The rows come from 4 hidden closed curves, with some noise, and rows from the same curve form a group. Each curve winds through 4 dimensions. The rows are also pushed far along 3 directions, which tell nothing about the answers.
Known rows, each followed by its group:
[  3  -6   0   6 -15 -10   3   2   3   7   0   0   5  -3]
K_614
[-13 -16   7   7  21   6  15  -8   2 -14  -3   5  11  -9]
K_847
[-10 -16   1   6  22   8   4  -8  -5 -13  -2  -2  10 -10]
K_404
[-3 14 -4 -5 -3  0  1  5  8  3 -4 18 -5  8]
K_404
[ -5 -12   1   3  23   4  14 -13   2  -5   1  -2   5 -13]
K_847
[ -8   9 -10  -2  -9   4 -10   4  -3  -1  -8  15  -1   7]
K_614
[  6   7  -1  -4 -27 -13   0   6   6  11   6   2  -4   8]
K_404
[  1   9 -10   2  25   3   5  -2   4  -4  -3  -6 -11  -6]
K_285
[-7 -1 -5 -3  7  7 -1 -8 -2 -6 -4  4  4 -2]
K_404
[ -1  13 -16  -1   1   1  -1   4   3   3  -3   6  -9   3]
K_285
[ 0  2  1  2  4 -1  4  9  4  3  1 10 -3  4]
K_404
[-22  -9  -8   3 -22   5   8   0  -1  -3 -10  29  16   6]
K_614
[-14 -14  -7  10   3  -2  12 -11   3 -10  -9  -1  16 -13]
K_285
[ 4  1  2 -1 10  3 10 -1  3  2  3 -5 -6 -1]
K_614
[ 14  16   2  -1  17  -4  -4   2   4   2   6 -11 -22  -3]
K_847
[  7  13   6  -2  -1  -4 -10   8  -1  -1   4  -8 -14   6]
K_847
[  3 -11  13   2 -34 -10  -7  -6  -6   0   0 -19  13  -2]
K_847
[ -8  12 -11  -5   1   7  -2   9   0   1  -6  16 -10  10]
K_614
[  1 -19  11   4   4   0   9 -15  -6 -10   5 -31   9 -12]
K_614
[ 12  10  -5  -7 -19  -7 -15  11  -4  11  10  -4 -10  11]
K_285
[ -8  -1  -8   6 -11   0   3   1   4   2  -5  22   9   0]
K_614
[ 1  0  3  6 10 -6  1 -2  4 -4  3 -4 -7 -7]
K_847
[-1  0  6 -2 -2  3  2  1  2 -1 -5  3  6  3]
K_404
[-3  1 -6 -3  3  0 -3  2  3  0  1 15  8  3]
K_285
[ -2 -19   7   8  23  -4  10 -10   1 -10   5 -14   9 -16]
K_285
[-2  2  0  2 -3  6  5 -3  0  1 -9 -2  0  0]
K_285
[-14  -8  -3   6 -16  -1   8   2   5   2 -11  25  16   1]
K_614
[-3  3 -4 -3 -2  2  1  3  4  4 -2 18  6  5]
K_285
[ -8 -10  -4   4 -13  -5  -5   0  -4  -3   1   6  10  -1]
K_285
[ -6 -15  -2   3  -6  -2  11  -9   1   1   1   5  11  -6]
K_847
[ 2  5  2 -6  8  7  6  1  0  1  0 -5 -9  4]
K_614
[ -6  12 -17  -3  -1  -2  -5   5   3   2   2  20 -10   6]
K_404
[  2 -11   8   5  10  -3  15  -7   5  -1   4  -7   3 -10]
K_847
[-1 -4 -2 -3 -7  0  6 -7  1  3  2 -1  5 -1]
K_404
[  8  27 -15 -15   6   6 -12   4   0   7   4   5 -23  11]
K_404
[  1 -13  13   7  -7  -8   4 -15   1  -4  -2 -17  13 -13]
K_847

New rows. What belongs after each?
[ -4  11 -10  -2  14  11   0  -1   1  -4  -2  15  -7   3]
K_614
[-2 -6  3  5 -6 -7  1  4  1 -1  3 -1  3 -1]
K_404
[  6   5  -5  -5   2  -6  -1  -3   2   2   8 -11 -10  -2]
K_404
[ -2  -9  10   3  -5  -2   0  -5  -1  -2 -11 -13  14  -8]
K_614
[-7  5 -7 -4 10  8  5 -4  3 -2 -5 16  1  1]
K_404
[  9   2   4   2 -10 -12  -3   5   1   5   9 -10 -10   1]
K_847
[ 0  2  6 -5  1  8  2 -4 -1 -1 -7 -6  3  1]
K_614
[-1  2  1 -3  5  4 -7 -1 -5 -6  1 -6 -4  1]
K_847
[ -3  -6   5   4  21  -4  13  -8   9  -8   1  -4   2 -11]
K_404
[  2  -2   5   6 -23 -12   1   2   5   5   1   5   2   0]
K_847
[ 11  15  -7  -6  -9  -8  -7   9   2  10  10  -3 -18   8]
K_404
[  1  12   0  -2   1   2  -3   8   4   7 -11   8  -4   4]
K_614
[ -4 -22  22   9 -18  -9   4 -11  -3 -10  -3 -20  21 -10]
K_847
[ 14  -1   5  -3   3  -5   6  -4   3   6   5 -25   0  -5]
K_285
[-20  -4 -17   1  -7   0   1  -8   2  -6  -5  25  10  -2]
K_404
[ 5  3 -3 -5 -4 -5 -9  4 -1  3  7 -1 -1  3]
K_285
[-17 -23   2  16   8  -3  16 -11   5 -11  -8   8  22 -17]
K_614
[-11 -14  -1   6 -30  -2  10  -6   1   2 -11   6  22  -2]
K_285
[-12 -11   5   9  14   3   5 -11   2 -12 -16   1  18 -14]
K_614
[-21 -10 -10   3   1   6  10 -11   3  -8  -8  26  16  -4]
K_404
[ 3  5  2  1 -3 -4 -4 -4  3  1 -1 -3 -3 -3]
K_847
[ 15   3  14  -3  -2  -4   0   2   2   9  -4 -24  -2  -2]
K_614
[ 24  16   9 -11   1   1  -9  12  -2  15  12 -12 -22  12]
K_285
[  4   8  -7  -4   0  -2 -12   7  -2   3   6   2  -8   5]
K_285
[ 3 -3  5  3  1 -3  9  0  5  5 -3 -3  3 -4]
K_614
[-8 -2 -2 -1  2  9  0 -7 -4 -9 -4  1  5  0]
K_614
[  8   6  -1  -2  15   0  -7   2  -3  -1   6 -13 -12  -1]
K_285
[-9 -8  0 -1  5  8  3 -4 -4 -7 -2  3  6  0]
K_847
[  0  11  -5  -7  -8   3  -3  11  -1   5  -2   4 -12  11]
K_614
[ -6 -10   7  12  34  -2  10 -12   5 -16   0  -7   1 -19]
K_847
[-10  -3   1   4  14   6  11  -3   6  -4 -12  13   8  -4]
K_614
[  4  -2  -5  -1 -29  -8   0  -2   0   8  -2 -13   8   1]
K_285
[ -4  -7  10  11  10  -7   8  -6   6  -9  -1  -2   4 -11]
K_847
[ 12  -2   1  -9 -33  -6  -7   1  -7  15   9 -16  -2   7]
K_847
[-1  4 -3 -3 -4  3  1  4  3  5 -2 17  4  5]
K_285
[-2  5  6 -1 -5 -2 -1  2  4 -2 -5  3  3  3]
K_404
[-7  7 -9  1  0  3 -6  2 -1 -2 -7 12 -1  2]
K_614
[ 0  3 -9 -4 -3 -4 -1 -5  1  1  5 -2 -4 -1]
K_404
[ -5   6 -13  -2   1   5   0   7   0   5   2  23  -6   8]
K_404
[ 14   5   6   0  -4 -11  -4   6   1   6  11 -16 -15   1]
K_847
[ 5  8  4 -3 -7 -1 -3  7  3  9 -9 -1 -1  4]
K_614
[ -4  -3  -8   3 -11  -3   4  -5   2   0  -6  -5   8  -3]
K_285
[-12   7  -3   2  27   9  -4  -8   0 -16 -10  10  -2  -6]
K_847
[ -5 -18   2   6  11  -2   5  -9  -4  -9   4 -14   8 -11]
K_404
[ -6 -19   1   0 -30  -6   2 -13  -5   0   0  -8  21  -5]
K_404
[-6  1 -7  1 10  5  2 -2 -2 -7  1  3 -5  0]
K_614
[ -7 -14   3   7  19   1  12 -10  -1 -13   1 -12   4 -13]
K_614
[  7   4  12   5  11  -7   1   1   4  -5   3 -12  -9  -5]
K_847
[  4  -5   3   4 -10  -4   2   5  -2   6   6  -2  -4   1]
K_285
[  5  -3   6   5   8  -2   4  -6   3  -1  -3 -11   5  -9]
K_614
[-8 -5  7  5 -5  0  0  7  1 -4 -6 11 11  3]
K_404
[  4   0  -1  -1   3  -1   2   1  -2   0   6 -12  -9   0]
K_614
[-18  -1  -6   2   1   8   4   3   1  -7  -7  32   6   5]
K_847
[-18 -15  -7   9  -7  -2   8  -3   0  -7  -4  14  13  -4]
K_614
[-12  12  -7   1  14   9  -1   6   6  -2 -19  28   1   2]
K_614
[ 20 -11  11  -3 -24 -12   5   1  -3  16  16 -30   0   1]
K_404
[  6   2  10  -2   1   2   0  -2   2   3  -9 -11   4  -3]
K_614
[  3 -10  10   2  -5   0   2   4  -4   2   1  -8   7   1]
K_404
[  1  -6  -3   2 -11  -7   0  -4  -1   4   5  -2   1  -3]
K_847
[  1   2   3  -5 -23   3  -1   2  -2   7  -7   2   6   8]
K_614
[  6  13  -7  -4 -20  -4  -2  13   4  16   5  19 -13  13]
K_847
[  2  -5   8   0 -12   2  -2  -1  -5   2  -1  -4   5   2]
K_285
[-8  9 -2 -2 -1  1  1  2  7 -3 -8 19  2  5]
K_404
[  7  -5   4  -5  -5   0  -2  -6  -6   3   5 -20  -1  -2]
K_847
[-3 -3 -1 -3 -5  4  3 -6 -1  2 -3  6  6  0]
K_847
